The rows come from 5 hidden closed curves, with some noise, and rows from the same curve form a group. Each curve winds through 8 dimensions. The rows are also pushed far along 4 directions, which tell nothing about the answers.
Known rows, each followed by its group:
[ -1  -4  -6   9   6   5   2   3   3  -8 -11  -6  -6 -12  -2  11   4 -13
   6 -15] -> k_189
[ 13   3   3  10  29  25   1 -21   5 -13   0  10 -16   9  18  16  -2  -8
   3 -23] -> k_189
[-23 -12 -15  12  10  13 -21 -14 -22  31 -29  12   0   1   1  21  21   6
 -13  30] -> k_84
[  6 -13  10  20  -9 -15  20  -9  12 -16  -2  -6  -1   4  20   9 -20 -16
 -13  -5] -> k_960
[ 11  15  -1  -9  11   8  12   5  -9  12   1   6   8  14  -3 -11   2   2
   7  -3] -> k_893
[ 11   0  -5 -10  -7 -11  -1  14  -9  19  -3   1  -6  13 -18 -32  -6  22
 -14  11] -> k_771
[-16  18 -30 -11  -7  -5 -19  10 -53  29 -44  -5  13  14  -8 -12   8 -15
 -38  54] -> k_189
[ -7 -38   8  24  -5 -22   0   6   2  12 -24   6   5  11  -8 -34 -20  23
 -39  18] -> k_893
[ -9  14 -12  27  14   4 -24 -27  -9  14 -22  25  -3  12  38  11   6  -5
 -24  18] -> k_960
[ 15 -13 -15  32  -2 -14  15 -19  33  -5 -16   2 -11  13  21  21 -30  -6
 -31 -15] -> k_771
[ -5  16  -5   0 -15   6   7  -4  11 -12 -10  -4   2   0  24  17  -8  -9
   6  -3] -> k_771
[ -3   7 -13 -15  -8  -6 -11  37 -25  18   7  -7   4   3 -16 -10   6  -3
  16  15] -> k_84
[ 27  19   0  15   9  13  18 -11  24 -13  10  11 -16  20  37  32 -15  -9
  27 -34] -> k_771
[ -5  -5   7   2   1  10   5 -16  14   6   1   3 -16 -23  -5   2  12  17
  19 -11] -> k_84
[ -3  22 -26 -25   1  13  -7   9 -32  34   2  -8 -18 -11 -15   1  23  -6
  17  16] -> k_189
[-10  -1 -23  27  21   9 -37 -29  -7  14 -44  18 -24  -9   2  11  17  10
 -23  11] -> k_189
[ -2 -19   6   1  -4  -4  11   0   8  10  -5  -6 -15 -21 -21 -23  -3  19
   6  -3] -> k_893
[  8  15   1 -25   0  15  -3   3 -23   6   6   1  -8  21   1  -9   4   6
  -7  12] -> k_893
[  4  15  12 -35 -17 -20  24  22  -6  -3  36 -19  22 -23 -36 -43  14  -2
  12  -6] -> k_960
[ 10  19  14 -11   1   3   3   6   6 -24  20   0  10   6   9  12   3  -9
  27 -17] -> k_189
[ 22 -23  22  15  -5 -28  15   6   7 -14   7  -1   5  22   0 -19 -26   4
 -21  -2] -> k_84
[ 22   2  15 -25   1  -3  32  13   6  -6  24 -14   7  -9 -39 -22   8   8
  18 -24] -> k_84
[ 20  -9  13  23 -10 -28  26  -7  51 -34   4   3  18  20  18 -14 -45   7
 -31 -26] -> k_84
[-16  22 -22  -7   4  -2 -43   6 -23   5 -24   6  20  11   1   1   4  -8
 -14  34] -> k_960
[ 8 -8  6 16 -2 -8 25  7  3  4 -9  2 12 13  5  2 -9 -4 -1 -4] -> k_960
[  5  -3   1  10 -10  -8  -3  14  -4  -1  -6   1  -1  19  12   9 -10  -3
   1   6] -> k_771
[  9  33   8 -18   0  11   3   2  -9 -16  11   0   9   8  11  11  10 -14
  26  -6] -> k_189
[  0  17  -6  17   2  -6  -1  -5   6   1  -4   6   0 -16  13  17  13 -14
  27  -9] -> k_771
[ -2  12  -6  15   9   8  -2 -23  33 -11   1  12   2 -14  15  23   6   1
   9 -26] -> k_84
[  0  -7  25   4   6   4  23 -13  20  -5  31   3  -2 -28  -1  -6  16   4
  27 -29] -> k_960
[  1  -7  -9  24  -7 -13 -15   7   4   6 -10  11  -3  22  25  10 -18   1
 -13  10] -> k_84
[  0  18  -2  -1  -4  -9   3  -2  -4 -11  10  -7   5 -10  13  11   6 -29
   7  -2] -> k_960
[ 26  17  -2  -3 -14 -15  22   5  -5  -3  -3  -2  14  43  19   4 -25 -13
 -23   9] -> k_771
[ 11   3  20  11  -8 -11  26 -16  39 -25  16   7  14   3  19 -12 -15   6
 -13 -26] -> k_960
[-19  29  -4 -25  12  19 -23   9 -21   7  17  -2   6 -36 -19  14  46 -11
  62   1] -> k_960
[ 11  -9   0   6  -7 -14  17   8   4 -14 -13 -14   1   2  -8 -10 -18 -10
 -17  -7] -> k_189
[ -5  27 -12  -4   8   5 -12  -2   3  -4  10   5  12  -2  14  11   6 -17
  10  -3] -> k_84
[  6   4   9   7   1 -10   0   4   0 -16   7  -1   6  -2   4   8   4 -12
  13  -8] -> k_84
[ 12  -2  12  16 -24 -37  22  -5  23 -27   0  -9  17   7  17 -10 -28 -15
 -31  -3] -> k_960
[ -2  16 -25 -25   9  -4 -24  20 -36  36   3   1   4   6 -30 -34  12   6
 -15  29] -> k_84
[ -3   8 -14 -15   4   0 -10   3 -12  30  11   3  -1  -3 -16 -20  11  12
  -2  13] -> k_84
[ 13  26  -6 -27  11   0  -1  11 -17  -2  21 -10   1  -9 -23 -12  16 -15
  18  -6] -> k_189
[ -4  24 -17  -3  18  26 -14   2 -18   4  -3   6  -7   9  25  25   3 -25
  21   0] -> k_771
[ 14  11  12   3  -6 -12  27  -6  38 -18  19   3  12  -7   5 -12  -8   6
   9 -31] -> k_771
[  0 -11   8  -8  -2   4  -1   8   4  11  18   1 -13 -11 -18  -7  13  22
  19 -10] -> k_771
[  2   4  11 -14  -1   5   3   4 -26   6 -13   3  10  20  -7 -23   0  10
 -16  21] -> k_189
[ -2  20 -29   4   8   8 -33  11 -35  29 -20  10 -15  14   9  19  14 -10
   9  24] -> k_771
[ -8 -41   4  35  15 -11  -2 -14   8   9 -24   7   2  -8 -12  -3   0  11
 -26   2] -> k_893
[ -4  11 -16  -9  12  31 -11 -16  12   2  21  -2 -33 -28   4  36  22  -6
  32 -25] -> k_771
[  1  16 -10 -33   1  15  -2  12 -32  11  12  -8   5  11 -15   6  18 -10
   3  13] -> k_893
[  8  34  -5 -14 -11   4   9  -7  -6  -5  -4   1  11  28  31   6 -17 -15
  -8  14] -> k_893
[ -6 -14   5   7 -10  -2   1   8   2  22  14   4 -15 -13  -4   9  14  17
  27  -1] -> k_84
[ -5 -31   6   9  -3  -9   3  18   2  -4  -6 -12  -8 -19 -25  -7  -1   2
   6  -7] -> k_189
[-15 -23   0  14   2  -1  -4 -21   5   4 -13  -5 -11 -27  -6  12   8   0
  -2   6] -> k_893
[ -3  37 -10 -23  -4   3 -16  -8 -17   5   8   5  10  11  12  -7   8  -5
 -16  21] -> k_893
[ -9  20 -18 -24  10  23 -14  10 -46  33 -17   4   8  15 -14   5  26   0
   4  32] -> k_84
[ -3 -32   3 -11 -24 -31  17  32   1   3   3 -23  12  -8 -40 -41 -17  10
 -23   9] -> k_771
[  9 -12  24   7   5  14   7 -15  12 -22   8   3 -20   7  19   6 -10   6
   2 -19] -> k_893
[  5 -13  12   8  -7  -3  18   0  19  -6  12   0  -5  -4   2 -11  -4  12
  -9 -20] -> k_189
[ -7   1 -12  19   0 -14 -12 -12  14  14 -16  12   2 -12  -2 -11   6  14
 -17   4] -> k_771
[  6  23  -3  -2  28  34  -5 -24 -17  -2  -5  12 -10  17  29  24   8 -18
   3  -1] -> k_189
[ 11   1  16  10  -8 -20  21 -10  12  -6   4   5  12  14  14 -26 -17   5
 -27   0] -> k_960
[  0  28 -24 -10   0  -3 -16 -13 -31  18 -28   2   6  21   7  -4  -2 -13
 -35  41] -> k_893
[  9  26  13 -29   4  14   2  19  -9 -16  27  -5   6  -8 -14   1  21  -5
  49 -18] -> k_189
[ -1  -7   0  23   2  -8  -7  -7  30 -11   3   2 -18 -29   2  17   4   2
  28 -25] -> k_960
[ 11  46 -15 -15   4   0  -1   1  -4   5  10   5  13   4   5  -9   9 -10
   6  -3] -> k_771
[ -3  -4  10  -4   5  -4  -5  14 -13  -3  15  -6   1 -23 -22   0  23  -7
  32  -6] -> k_84
[ -6 -18  -1  21 -16 -22   5 -12  22 -16  -9  -7   1 -11   8   6 -14  -8
 -27  -2] -> k_960
[-16 -35  22  19  -2  -5   2  -5  45 -27   3   0   9 -28  -9   6  -6  18
  16 -25] -> k_960
[ -7  52 -14 -10  25  38 -25 -20 -20   4  12  23   6  20  49  37  20 -25
  18   5] -> k_893
[  4   0  -9  19   5  -3  -5 -29  10 -14 -22   0  -6   7  25  20 -19 -17
 -26   5] -> k_893
[  6  -8  21   1  -2  -7  24   4   6   1   7   5  20  15  -1 -21  -8  11
  -7  -3] -> k_893
[ 24   2  22  -2 -29 -27  57   5  20 -30 -13 -10  41  41  13 -29 -48  -1
 -42  -1] -> k_189
[ -7  -6   6  41   6  11  -6 -20  28  -8 -16  21 -12   0  43  30  -5   5
  13 -19] -> k_960
[-10   3  -7   4 -16   4  -2   0  -2   7 -14   5   6  19  26  14 -12   1
 -12  18] -> k_893

New rows. What belongs after each?
[ -7  -7   5  17 -15 -16   2  -1  31 -11  -9   8  11  -5   5 -12 -10  19
 -14 -10] -> k_960
[ -6 -13  16   0  -7   0  20 -11  34  -9  14  -5  -1 -38 -19   4  17  16
  27 -27] -> k_960
[-13   1   6  10  17  16 -17  -7   1  -7  -2  11   3  -7  15  24  10  -6
  31  -4] -> k_960
[-42 -18 -14  35  12   0 -42 -18  -8  29 -19  14 -15 -53  -3  19  45   2
  12  15] -> k_960
[-20  -7  11 -10   1   1 -10   6  11  -3  15  -3  10 -42 -32  -5  27  13
  38 -10] -> k_960
[  5  24  -3 -10   3  15   1   4 -20 -15   2  -5   5  22  29  29  -6 -34
  10   5] -> k_189
[ 14  -9   0  16 -21 -22  21  13  24 -19 -11  -6  11  23  11   3 -35   0
 -18 -10] -> k_84
[ 23  36 -14  -9   4  -5   4  -1   8 -18  -3   3  20  30  11  -3 -17 -15
 -22  -8] -> k_84
[ 14   5   8   4   8   3   2  -5   8 -16 -10   7  -2  14   1 -10  -7  10
  -9 -13] -> k_189
[  2  -2 -12  21  22  12   2 -22  21   4 -17  12  -4  -3   6  14  -2   4
  -2 -17] -> k_189
[  7 -23  15  15 -23 -19  47  -2  25  -4  -7  -8  14   6   3   0 -21   6
 -13  -8] -> k_771
[ -4  14 -15   8  13   7 -13  -9 -19   7 -11   2  -5   3  22  25   4 -29
   5  13] -> k_771
[-20   4  -2  -7  -1   9 -15  -9   4  16  13   6  -8 -34 -10   1  32  16
  18  -1] -> k_893
[  5  -7   4 -10   9  -2   5   9  -5   0   4  -8   1 -18 -39 -12  20   3
  11 -11] -> k_84
[ -6  -3 -15  26  -8  -1 -15 -11  10  18 -18  14 -13   6  23  31   3  10
  -3   7] -> k_84
[ -1 -25  14  -8 -16 -34   4   8 -10  17 -16  -4  16   3 -41 -60 -12  33
 -37  34] -> k_960
[ 32  28   0  -7  -1   2  15   2  10 -10  14   5  -4  34  21   2 -19  -1
   3 -16] -> k_771
[ -4  11  -6  -8 -25 -11  13   2  -3  -1 -20  -3  29  28  12 -16 -22   1
 -44  26] -> k_771
[-26  -4  -9  -4  -9  14 -15   0   1   8  -6  -5 -14 -32  -6   9  17   9
  17   3] -> k_771
[  5  -9 -22  14 -11 -13  -4  -1   2   3 -17  -9 -17   5   7  17 -17 -12
 -20   8] -> k_771
[ -8 -25  -5  13 -19 -16  -2   7   3  -3 -18  -7   2  15  10   3 -26   0
 -31  16] -> k_893
[  4   8  -6  31  15  18  10 -31  30 -24 -17   8  -9  -4  38  44  -6 -22
   4 -33] -> k_189
[ 11   9   8   6 -17  -2  29 -15  14  -9   1   2  -1  21  35   3 -18  -4
 -24  -6] -> k_189
[  4   9   5  -2  -8  -1  27  12   5  -5   8  -8  12  -8  -1  13   7 -13
  30 -16] -> k_960
[ -2   0  -7  17  -9 -13   1 -15  17 -19  -5  -4   1  -5  20  17 -12 -18
 -21  -4] -> k_960
[  0 -38  -6  27   1 -17   7 -13  24  18 -25   3 -10 -12 -22 -15 -13  27
 -24  -2] -> k_189
[  9  -3   0  -5 -15 -11   8  23  -6  16  11  -1  -2  17  -1  -8  -9   9
   5   8] -> k_84
[-11  -6   8  20  -2  10   9  -9  15 -14 -16   6  11   2  23  26  -3  -3
   5  -8] -> k_189
[-28 -47   2  36  -6 -10 -21 -14  30   6 -13   5 -28 -47 -12   2  11  29
  -4  -8] -> k_893
[-22  11 -29   8  10  23 -12 -18 -15  39 -22   8  -9 -20   5  34  33  -4
  13  14] -> k_771
[  6   8   4  10   2  -4   4  -5  12 -21   6   0   6  -2  12  19   3 -16
   5 -18] -> k_893
[  4  12 -18  18  12   0 -15 -18  15  -6 -20  13   4   9  12  13  -4  -2
 -23  -7] -> k_84
[ 13  17  -7 -30   4   8   6  30 -28  29  20  -9 -13  -9 -33 -17  22   2
  44  -2] -> k_771
[-12 -72  34  45  -9 -20   7 -10  46 -10 -22   6 -14 -34 -28 -20  -3  53
  -8 -23] -> k_189
[-16 -11   3 -30 -12 -17 -10  34 -15   6   4 -16  25 -20 -54 -42   7  16
   2  20] -> k_960
[  6  10  -8   3 -16  -7   9  11   7  -1  -5  -2   6  11   7  13  -7  -2
   4  -3] -> k_84
[  3   2   5   8   5  13  -7  -4  17  -9   9  12 -11   8  20  14  -4   9
  13 -17] -> k_771
[  6  -1 -11  -3 -12  -8   9   1  -3  19  -8  -8 -16  -2  -8 -10  -4   5
 -10  10] -> k_189
[ 15  18   5  -4   1   5  33   4  29 -23  21  -3  21   2   9  18  -3 -15
  24 -40] -> k_960
[ 13 -14  14  12  -1 -30  19  21   2   0   6  -4  17   2 -17 -23 -10  -3
   8  -5] -> k_960
[-11 -22  20   5  -5  10  11  -3  22 -11  19   2   1 -12   5  19   6  11
  19 -19] -> k_771
[ 2 13 -5 -1 -4 14 -2  0  2  3  4  5 -7 13 23 26 -2 -3 19 -2] -> k_189
[  6   5   6   1  14  27   8  -6  -1   3   3  11   0  18  16  22   3   2
  18 -10] -> k_84
[ -8  -8  15   1 -12  -1   9  -2  -2   1   7   5  11   9  13  -6   1   7
 -14   8] -> k_189
[  4   0  -6   8  -2 -21  -1  -8  -9  15 -10  -1  -3  -6  -7 -12   2  -4
 -13  18] -> k_771
[  8 -10  36 -26 -27 -18  43  26   0  -8  31 -14  26   9 -16 -41  -9  12
  -3  -1] -> k_189
[-18 -20  -7  40   8   5 -26 -19  11  -7 -34  14  -3   8  33  35 -15  -4
 -16   8] -> k_960
[ -9  22 -13   8  18  20 -23 -16  -1  -5   5   9  -6 -18  17  43  33 -20
  25 -13] -> k_893
[  4  19   2 -14   1   2   1   3   1 -13   5  -7   3 -10  -3  -8   0 -10
  16  -7] -> k_84
[-15 -11  12  31  10  28   2 -20  25 -24  -1   8 -11 -16  40  62   9 -16
  39 -32] -> k_189
[-14  -1  11  -5  -3  15   0   5  -6   6  18   6   2  -6   7   5  20   7
  15  -3] -> k_189
[  8  22  -3 -29 -10 -15  13   9 -12   0  23 -14  14  -6 -18 -28   6 -12
 -11   6] -> k_960
[ 25  57 -10 -22  18  22   4 -11 -12 -18   8   0  -3  13  16  14   9 -29
  19 -17] -> k_189
[ -3   9 -28  12   8   4 -32 -11 -19  29 -23  16 -13  19  12  19  10   3
 -23  26] -> k_771
[  3  -8  20  -9 -14 -16  15   8   2  -8   9  -9  12  -6 -16 -17   1   7
   4   2] -> k_189
[  9  28 -21 -31  -9  -8   6  15 -41  30 -15  -7  16  27 -20 -30   1  -4
 -32  38] -> k_960
[ 16 -10  23   1  -6   3  36 -10  35 -17  27   0   3   4  10  14  -8   8
  13 -33] -> k_771
[ 25   6   0 -15  -6 -14  26   4  -2   1   2  -7   8  29  -5 -36 -30   2
 -33   7] -> k_771
[ 19   5  10 -18   6  -4  34  21  -5   4  23  -7  19   8 -21 -22  -1  -4
  17 -14] -> k_960
[ 10  26 -10 -14   6  13   1  -4  -6  -1   0  -2 -10   7  10  -1  -7 -11
  10  -1] -> k_893
[ 13   5  -7  -7  18   0  -8  11 -16   0   2   0   4  12 -16 -11   2  -8
  -7  -2] -> k_84
[  6   5  -2  -9  -3  -5   1   8  17  -6  17  -8 -10 -25 -20  -8   5   8
  25 -21] -> k_960
[ -1 -36   9  17  -2 -19   8  -3  28  11   5   4  -4 -11 -18 -27 -12  31
 -17  -9] -> k_84
[ 11 -25  -3  34  -1 -37  -4 -15  29   0 -20   9   0   7  -5 -21 -26  16
 -47   2] -> k_960
[ -5   1   1   5  -3   7 -10   7  -5  -5   3   4   0  10  18  25   3  -7
  14   0] -> k_771
[ 26  -2  15 -13 -11 -22  47  14   0  -7  16 -19  10  10 -13 -28 -25 -12
   1  -6] -> k_771
[-31 -20 -18  29   9  10 -38 -17  15  -3 -27   9  -5 -18  11  34   4   2
  -9   4] -> k_960
[-19  -3  -6 -16 -18   2  -6  12  -3   8  -2 -13  -7 -25 -19 -13  10  12
   6  10] -> k_771
[  7 -11  19  16  -2  -6  22 -22  29 -20  -1  -2  -8 -17   3   6  -1   5
   8 -24] -> k_189
[ 16  12  15   3   0  10  22   8  21 -43  15  -5   8  14  28  28 -18 -24
  25 -35] -> k_189
[-24  23 -37  -8   9  16 -49   4 -22  29 -17   9 -14 -21 -10   7  33   5
   9  19] -> k_960
